The same things were measured in two ways. Each way mixes the same 13 hidden numbers, adds some noise and spreads widely along 7 directions of its own, which tell nothing about the thing.
In the rows, zero is written as 128.
Some things both ways: the first way, then the second way.
[124 118 166 138 156 115 151  91 155 118  90 126 131 140 132  77 107 107
 105  68  92 151 130 117  93]
[110 166 200 125  84 115 107  78 146  87  71  85 113 173 170 123 101 167
  99  94  88 125 157 127 105 121 116 127 138 167  99 140]

[105  87 150 128 140 139 111 152 132 108 106 104  96 134  85 102  95 111
 139  68  91 153 136  87 158]
[110 157 120 124  87 132 150 119 147 111 140 121 144 169 133 116 108 132
 126 151 122 150 141 122 145 120 129 129 134 154 144 122]

[160  90 127 124 121  95 116 109 107 136  84  99 155 173 144 107 155  94
  89 116 128 126 170 129 137]
[153 127  82 128 125 105 119 103 155 145 133 143 141 110 155  91 154 121
 128 149 153 108 130 128 148  88 155 163 136 161 108 120]

[133 124 122 103 124 139 134 109 118 116 156 126 131 114 113 124 125 127
 140 125 142 141 125 144 157]
[133 130 117  89 104 144 157 124 106 115 146  76 140 156 120 123  93 112
 124 128 129 158 146 118 149 144 116 116 152 152 146 113]

[192 118 122 130 130 125 110 150  91 137 140 105 131 126 133 163 161 123
 127 175 168 100 114 148 142]
[ 90  91  91 125 154 133 133 106 154 172 141 168 118 118  89  43 146 123
 151 129 151  91 134 147 111 165 143 115  81 126  84  94]

[ 59 184 131 120 106 138 128 108 137 129 170 138 136  83 167 110 128 210
 120  44 161 134 164 151 110]
[150 116  96 153 100  94 122 117 127 116 140  77 124 132 165 123 129  96
 151 145 166 138 124 126 119 143 120 124 141 156 119 150]

[158 128 162 161 133 152 146 121 138 105 144 151  77 131 131 139  85 195
 152 127 162  90  92 143 148]
[148 138 166 114 108 117 116  89 157 126 100 113 114 159 140 121 139 137
 131 111 131 111 109 115  93 142 136 116 104 127 103 123]

[167  69  58 119 139 136 133  69 105  92 100 131 143 135 145 107 113 124
 136 129 108 122 135 143 182]
[164 196 172 139 103  97 148 130 124  79 136 103 140 198 167 166  96 116
 134 129 100 158 128 124 116 121 110 166 148 150 157 133]

[162 148 226  83 129 135 169  53 104 106 124 151 102 117 103 127  75 145
 136 153 139 164  70  60 141]
[169 147 116 124 104  82 150 166  67 125 157 112 160 168 107 145 133  99
 154 131 133 168 114 115 119 144 108 131 148 119 174 120]

[167 131 166 121 109 117 128  99 115 132 141 130 126 129 116 140 127 153
 119 155 174 116 103 123 122]
[158 159 138 125 115 105 156 145 115 118 151  98 134 177 134 125 106  96
 165 140 129 145 134 141 109 160 107 136 138 147 150 128]

[ 62 123 165 165 130 130 114 126 158 135 127 116  58 127  78 130  83 197
 108  59 122 128 126 111 138]
[138 141 179 118  91  96 177 147 152 157 116 138 169 219 140 100 110  96
 188 151 105 154 121  83 118 129  92 137  97 181 142  84]

[116  88 153 132 100 111  87 154 161 128 128  86 131 114  90 119 145  97
 129  60 144 122 133 111  99]
[144 130 145  88 121 139 112  69 169 144 101 128 152 131 140 104 148 136
  98 114 125  95 173 103 148  79 154 149 140 164 108  98]

[157 110 111  48  91 121 104 100  88 114 101 117 146 123 108 122 113 101
 119 195 111 138 155 127 149]
[113  89  99 136 117 107 140 136 113 128 119 101 135 127 155 115 113 113
 157 148 143 135 124  97 129 121 128 125 137 161 126 103]

[125 125 143 154 158 140 177 103 132 123 101 125  83 162 138 124 102 155
  95 108  92 118 125 127 121]
[102  89  69 123 117 118 112 147  67 134 142 137 164 120  97 130 132 146
 101 133 145 138 112 122 163 130 143 122 140 124 123 102]

[119 147 110 114 115 131 106 146 118 141 167 106 137 107 115 143 133 136
 134 102 168 122 138 185 149]
[155 140  85 151 136 135 126 143 125 127 201 171 137 149 111 157 146 109
 121 155 159 111  79 161 155 163 168 160  98 105 133 123]

[185 151  90 125 144 123 136 118  51 163 154 130 153  94 148 152 143 133
 140 175 186 129 120 152 140]
[114 114  72 136 129  92 112 133 104 139 133 131 131 104  88 129 142 129
 128 108 141 144 113 139 125 134 126 121 151  96 135 114]

[142  97 114 139 110 131 112 145  84 172 155  94 106  99 104 153 133 140
 125 140 162 111 133 112 146]
[ 91 144 106 180 104  88 100 131 115 125 160 125  90 130 118 104 119 103
 125 109 149 123 105 145  78 182 153  99 105 130 123 165]

[206 127  77 128 147 116 123 119  90 141 135 134 159 118 189 126 144 134
 137 181 168  94 150 195 142]
[107  84 113 137 100  91 141  87 123 146  96  63 109 133 133  53 107 108
 183 106 147 128 133 122  56 166  85  76 113 145  86 147]

[180 123 134 105 138 133 102 127 120  93 133 140 132 123 117 127 113 131
 149 149 162 122 116 155 138]
[145  93 119  82 124 110 131 104 104 127  94  96 119 126 116  98 123 125
 140  82 141 134 148 112 107 113 110 115 133 119 105 115]

[ 83 136  75 147 120 130  96 155 128 122 144  96 117  93 119 165 168 146
 129  82 153 108 131 164 133]
[104  94 101 113 153 127  93 114  92 120 126 147 121 105 104 117 151 145
  96  95 150 101 135 131 131 135 163 124 117 100  97 104]

[ 89 115  83 150 118 135  99 172 132 128 125  90 104  71 128 140 152 105
 151  90 126 110 146 149 152]
[140 124 113 124  99 118 125  86 109  93 113  60 159 148 157 121 123 150
 115 141 146 128 158 121 111 131 110 114 152 145 110 147]

[162 124 166  95  96  97 132 116 102 156  90  97 140 139 130 153 131 129
  89 131 135 123 146 106  90]
[137 132 180 112 138 119 137 101 194 162  65  99 132 142 136 138 112 137
 146 125  86 114 143  96 117 120 113 140 149 154 142  59]

[161 107 179 160 141 120 163 101 151 135 114 128 103 146 136 124 101 162
 112  88 133 112 116 128 114]
[121 120 118 101  89 105 161 109 126 142 116  75 172 163 142 100  98 104
 141 135 123 160 138  97 140 125  84 116 158 182 132 108]

[118 121 127 116  91  83  97 140  92 170  90  82 142  95  65 170 163  86
 104 124 136 156 123  96 115]
[130 132  92 120 130  60 147 142 114 130 144  97 189 163 135 113 127  77
 176 143 158 152 146 145 124 136  76 125 163 147 131 136]

[140  80  83 116 120 111 114 126 157 103  51 108 111 110 122 129 125  90
 120 151  55 116 152 145 134]
[110  96 124 110 144 170 126 124 126 143 132 157 148 129  96 156 133 160
 124 151  98 115 121 121 183 121 156 149 151 119 138  47]

[164 124 109 136 145 117 113 115 152  88  76 138 150 106 148 104 105 100
 145  83 129 123 124 165  94]
[154 127 107  97 150 107 173 170 111 165 174 148 193 194  61 107 120  85
 194 148 140 150 125 142 130 167  84 133 124 118 146  91]

[127 129  67  88 106 143  95 143  83 124 162 107 125  75 130 167 141 155
 159 160 153 117 142 148 186]
[142  88  68 159 124 124 108 103 141 140 131 160 155  84 145 162 190 136
 116 162 150 107 114  99 183  70 174 167 142 121 133  82]

[145 117  83 167 127 123 118 129 132 125 138 117 127 143 148 136 138 151
 134 107 165  82 135 193 149]
[ 98 100  97  90 124 139 141 102 123 133 116 115 146 120 140  95 120 140
 109 141 138 114 119 103 147 114 151 123 131 153 107  88]

[163 103 173  98 111 151 138 106 113 107 129 128  94 122  81 140  85 144
 133 161 123 127  82  71 120]
[176 148 137 123 119  91 118 144  88 107 139 102 169 175 118 177 120 114
 138 118 131 145 136 128 111 126 110 139 156 119 151 137]

[129 128 125 145 118 154 143 128 123 111 141 126 109 147 143 127 109 172
 125  93 147  94 124 135 108]
[164 163 111 154 124 128  92 145 135 107 157 151 152 139 135 198 148 150
  89 159 136 114 121 143 166 112 176 173 147 124 153 119]

[ 91 143 125 120 106 149 110 152 144 143 194 108 107  61 129 149 123 187
 145  74 163 111 143 154 134]
[136 101  92 119 111 135 162 114 112 134 150  67 162 140 125 128  94 103
 135 151 137 148 131 100 142 148 110 120 149 156 142 106]

[178 115 117 115 124 121 114 125 149  69  66 144 149 108 176 106 112 115
 160 104 121 108 142 154 110]
[191 111 129 126 105  79 132  81 176 148 104  80 171 167 161 104 165  88
 202 146 166 118 156 128  99 118  74 126 134 155  97 146]

Other things, the second way, with their names:
Q_843: [122 133 113 113 133 120 138 134 142 127 127 163 151 143 133 117 153 138
 142 164 125 138 129 113 169 100 143 155 144 141 138  70]
Q_692: [103 119 166  84 123 138 139  87 141 143  78 106  95 128 109  88 111 145
 136  85  81 134 160 108 120 123 116 115 153 140 125  72]
Q_705: [127 101 122 140  98  94  88 116 146 190 118 201 110 119  83  98 201 123
 130  93 148  95  81 119 113 129 169 119  66 100 103 107]
Q_636: [212 122 104 112 127  76 129  85 162 172 140 134 190 153 141 105 191  79
 171 139 173 102 110 126 121 107 107 155 128 135  99 134]
Q_295: [180 117 117 114 120 134 119 112 123 149 124 115 160 127 118 133 147 140
 117 135 128 116 160 121 157 108 132 158 157 146 136  97]
Q_801: [129 148 108 120 135 162 152 187  56 106 182 142  89 134  55 183  89 144
 119 127  98 164  78 141 139 174 167 133 146  70 200  77]
Q_373: [114 114 103 120 162 148 104 106 123 143 134 156 125  88 110 147 139 153
  76 115 110  95 117 144 179 126 172 168 151 118 119  70]
Q_628: [141 102  97 117 126 107 172 124  93  88 138  80 181 184 161  85 102 114
 191 167 150 156 172 134 131 124  66 137 143 164  98 132]
Q_350: [104 109  98 130 123 111 136 130 114 148 126 138 105 120 105  83 127 125
 161 115 126 125 123 151 113 137 126 124 122 123 113 113]
Q_557: [190 143  99  82 129  95 154 142  95 129 142  80 154 155 109 121 112 103
 148 117 145 158 122 147 121 152  87 133 158 121 139 128]
Q_829: [114  94  48 146 146  92 141 138  84 107 148 106 144  95 163 122 122 106
 133 151 154 154 116 118 167 119 119 156 168 148 123 103]
Q_42: [113  94 115 152  95 108 102  88 142 136 126 122 172 144 165 109 159 119
 131 151 163  85 139 114 125 111 146 122 110 168  84 140]
Q_781: [115 138 117  98 163 130 158 150 162 158 147 156 150 161  84  99 100 105
 153 137 116 144 148 138 160 145 111 152 128 144 144  66]
Q_615: [103 109  94 123 143 131 131 120 121 111 130 127 120 117 137 113 136 141
 134 149 145 121 121 130 141 138 148 131 133 126 112  97]
Q_405: [136 133 153  78 126 131 167 139 107 126  80 102 143 168  92 111  94 172
 162 119  83 152 174 118 106 108  90 126 160 121 153  78]
Q_795: [119  98  87 172 112 100 117 133 105 129 143 150 158 137 141 124 132 126
 128 137 137 132 132 122 159 109 126 162 119 152 109 118]
Q_504: [106 104 145  85 145 141 118 114 117 126  86 138 123 134  98 126 116 179
  99  94 103 132 122 100 139 127 134 128 126 108 110  59]
Q_186: [151 137 134 117 109  87 139 100 140 141 119 127 155 146 173  82 162  92
 146 123 139 109 162 124 137  86 122 162 126 182 104 123]
Q_230: [163 121 162  67 139 117 141  96 142 137  90  92 157 185 112  82 108 138
 147 104 141 110 153 104  60 147 101 101  99 128  93 118]
Q_6: [219 163 184 115 102 127 192 113 163 137  99 114 135 181 150 137 128 125
 203 152  69 158 149 100 138  79  89 190 161 151 180  69]
Q_423: [123 126 177 134 122 101 106  85 165 137  82 158 115 145 162  94 174 147
 137 115 128  80 121 100  87 116 158 132  85 140  84 103]
Q_419: [124 103  53 106 113 115 147 124 106 152 145 124 179 113 127 108 150 125
 128 170 152 132 103 116 162 108 141 130 158 143 133  97]
Q_284: [ 91 152 150 115  82 130 109  85 167 134  99  77  80 128 134  80 110 130
 109  90 117 113 167 162 110 156 129  97 136 170 106 147]
Q_382: [ 76  84  64 140 107 123 117 130  52 124 167 162 105 115  76 105 127 122
 130  94 150 129  95 140 113 137 163 101  96  82 111 142]
Q_344: [156 135 150 116 132 106 135 112  76  85 118  84 124 169 131 139  88 140
 138  92 116 144 124 120  80 147 103 129 137 110 116 135]
Q_306: [121 116 141 105 114 132 134 103 136 146  98 101 139 140 118 115 118 138
 130 117 111 116 149 114 118 127 120 118 138 144 123  97]
Q_334: [204 156 117 140 133 115 151 130 128 118 153 142 149 153 134 162 124 132
 135 155 114 148 104 107 146 107 132 193 147 124 160  96]
Q_48: [151 159 141 128 154 124 125 133 122  86 141 130  98 154 121 136 124 141
 140 123 129 136 137 144 107 153 138 143 128 100 133 111]
Q_892: [ 82  72  91 111  95 101 135 113  74  97  84  34 148 129 149 120  74 137
 133 117 136 160 141  99 110 122  90  84 163 150 110 133]
Q_725: [154 138 111 111  80 117 140 137 113 142 157 111 179 161 125 122 134  98
 139 160 136 161 157 100 168 105 125 132 165 180 164 113]
Q_402: [100 113 171  94  96 121 169  86 175 168  74  96 127 176 119  36 101 115
 166  99 112 124 174 106  82 146  81  96  82 171  95 103]
Q_59: [103 113  94 128 117 127 112 136  74 119 138 147 119 117 103 134 134 149
  97 103 131 124 109 142 141 131 159 132 119 104 119 113]
Q_11: [111 168 146 136  78 114 122  85 180 141 122  96 144 161 138 115 132 114
 132 134 122 112 150 153 111 139 118 110 143 164 126 148]
Q_267: [171  91  66 130 113 117 138 135 111 153 175 156 162 154  87 100 153 106
 166 148 174 140 118 128 136 129 125 135  99 112 120 126]
Q_714: [104 117  65 133 134  83 107 123  89  99 134 120 181 118 151 130 129 133
  68 122 163 136 132 112 156 109 132 148 142 141 102 129]
Q_753: [ 75  94  98  87 136 146 119 130 143 168 118 178 161 113 102  96 156 152
 113 160 130 108 129  89 179  94 180 125 140 151 131  44]
Q_18: [104 151 168 137 109 134 121 124 127 105 140 100  84 164 126 143  99 115
 128 107 118 127 123 136  99 186 145 105 113 134 136 128]
Q_418: [150 114 107 145 103 117 125 138  71 123 143 147 167 149  89 175 141 140
 123 115 122 149 119 123 145 111 125 149 131  91 147 113]
Q_539: [ 83 108  52 149 118 109 128 161  41 119 176 126 118 100 104 140 109 106
 117 119 129 159  95 159 170 151 136 136 166 119 143 116]
Q_55: [172 137 137 117 123 106 140  96 163 145 130 121 154 163 133 119 139  96
 153 129 137 128 137 109 125 124 112 145 128 145 126 111]
Q_406: [142 165 148 139 108 111 153 150 168 135 155 132 134 195 126 100 124 100
 170 167 140 145 126 125 112 181 119 122  97 157 143 112]
Q_885: [110 112  69 110 125 118 130 104 114 113 141 122 138 119 138  78 119 128
 110 133 154 137 140 118 149 116 139 134 138 151 101 118]
Q_727: [141 156 130 125 137 129 144 127 155 144 149 170 164 161 111 142 134 124
 123 146 110 126 117 113 157 119 145 167 133 135 151  77]
Q_882: [107 109  84 143 129  91 100 104  91  84 103  76 109  91 159 139 115 136
 106  98 147 130 145 137 112 112 130 126 164 124 110 148]
Q_208: [133 141 144 101  68 130  93  96 112 108  93  85 117 123 135 155 126 158
  85  96 106 143 159 117 149  75 145 123 186 149 144 132]
Q_865: [125 145 139 100 111  98 120  81 162 153 125 147 152 162 142  68 131 101
 107  98 145 103 132 113 114 108 138 135  90 169  84 139]
Q_715: [129 104 117  89 121 113 138 112 137 147  92 103 163 136 143 101 130 139
 142 148 129 127 131 102 141 108 116 128 157 164 117  85]
Q_441: [159 123 103 139  84  86 148 108  99  96 109  34 153 145 187 126  98 114
 132 134 138 163 146 108 125 118  79 137 165 175 123 147]
Q_729: [125 118 139  70 139 108 139 103 110 120  95 116 149 155 130  94 109 133
 116  86 122 143 146 112 141 111 101 140 138 146  94  95]
Q_366: [126 103 121 130 108 115 115  75 104 109  89  74 107 111 140 111 138 145
 130  92 128 121 156 135  99 127 112 113 148 118  99 137]
Q_621: [ 94 122  91  91 119 143 149 122 125 120 147 125 108 136 112  81 104 117
 125 123 146 144 125 130 141 143 145 111 116 135 120 112]
Q_867: [137 133 121 149  79  91 150 101 162 148 134  91 148 175 164  60 112  91
 170 152 143 137 143 127 112 143  91 126 118 202 102 152]
Q_266: [177 153 127 133 131 124 156 115 165 142 154 171 164 166 145 121 149 113
 163 166 115 124 124 134 167  97 128 196 133 152 132  90]
Q_773: [137 131 134  97 115 116 118  89 138 153  84 120 124 107 116 122 161 154
 109 105 113 113 120 107 118 106 146 126 150 117 135  89]
Q_471: [134 117 119 106  98 118 137 133 114 132 139  97 151 152 136 127 139  86
 159 132 150 133 158 146 153 128 116 121 152 158 134 125]

Some of these things the first way, each followed by its name:
[ 85 138 219 111 102 132 147 140 113 144 132  80 113 166  87 125 134 112
  90  70 123 144 118  82 100] : Q_230
[ 85 149  98 128 131 114 106 110 118 152 147 115 150  78  92 124 153 112
 108  87 149 163 135 167 128] : Q_729
[114 111 178  81 109 117 123  88 119  94  71 104 101 133  93 131 108 109
 115 127  85 159 114  63 164] : Q_423
[141 132 123 140 148 134 170  84 124  91 115 138 159 189 187 103 167 165
  92 111 112 104 127 167 109] : Q_628
[132 125 141 166 132 112 127 107 154  89  68 142 123 138 150 108 117 144
 131  71 131 111 122 142 109] : Q_843
[123  84  65 126 127 153  95 132 109 105 131 118 117  82 113 119 131 118
 148 123 117 132 145 132 186] : Q_885
[ 55 151 168  95 104 138 125 119 152 121 160 103 117 102 105 113 112 160
 122  56 111 152 125  90 104] : Q_42
[156 141 125 120 128 120 127  99 141  69  80 145 157 134 181 108 123 136
 140  93 134 112 132 166 117] : Q_615
[139 112 161  90 132 113 104 101 137 110 102 132 115  67  98 121 114 118
 132 142 102 172 122  77 140] : Q_692
[150 148  82  74 108 151 116  90 106 102 178 154 156  63 129 119 100 144
 171 157 168 134 115 164 148] : Q_18
[129 120  78 163 152 122 134 128 110 147 148 114 126 107 146 134 133 152
 144  90 140 130 128 118 150] : Q_11
[165  86 144 140 181 145 134 130 138  96 141 124  99 183 122 116  96 176
 135 109 109 114 113 128 158] : Q_382
[163 112 173 107 165 115 146 119 106 126 109  95 134 191 131 123 132 108
  97  97 118 145 135 115 133] : Q_402
[171 133 111 118 160 132 103 128  66 122 134 129 112 133 106 134 125 121
 133 216 142 138 103 107 158] : Q_405
[ 98 143  89 137 152 121 107 102 151  87  97 135 114  93 162 104  96 147
 158  59 116 145 149 136 174] : Q_419
[171 131 161  79 110  79 127 105 116 169 109  87 172 116 117 147 166  69
  81 144 136 150 139 139  94] : Q_373
[102 129 172 101 135 153 130 127 110 150 173 106  86 117  85 146 114 186
  86 128 112 144 122  94 123] : Q_795
[ 91 121 135 145 100 133 141 132 100 145 107 104  96 124 112 140 137 127
 108 108 127 123 143 117 150] : Q_406
[114 121 166  88 108 132 167  86 102 136 142 106 143 127 133 128 142 148
 103  86 119 154 132  91 137] : Q_55
[119 139 153 137 119 146 153  91 122 102 127 147  96 139 121 118  92 178
 131 121 130 124  93  86 122] : Q_753
[165 108 160  89 167 150 159 111  96 119 137 114  97 145 104 137  97 127
 125 165  94 145 101 101 159] : Q_418
[159 101 183 111 120 131 171 112  95 136 105  84 135 179 109 148 132  99
  87  83 127 128 109 107 104] : Q_714
[ 89 104 155 142 117  96 128 115 120 176 123  80 109 144  97 150 180 150
  63 111 108 142 148 102 156] : Q_266
[123 153 105 152 128 142 138  98 106 128 146 151  88 110 132 144 110 203
 124 162 149 114 112 129 153] : Q_715
[ 75 153 143 130 121 103 116 124 155 121 131 115 114 139  96 149 144 176
 103  72 134 144 130 122 115] : Q_471
[150  98 118 144 153 130 104 121 175  65  72 141  90 127 153 108  76 152
 152  86 108 104 145 151 150] : Q_801
[177 125 170  88 143 120 130  96 147  84  94 134 144 131 150  95  88 107
 140 102 116 141 121 115 101] : Q_306
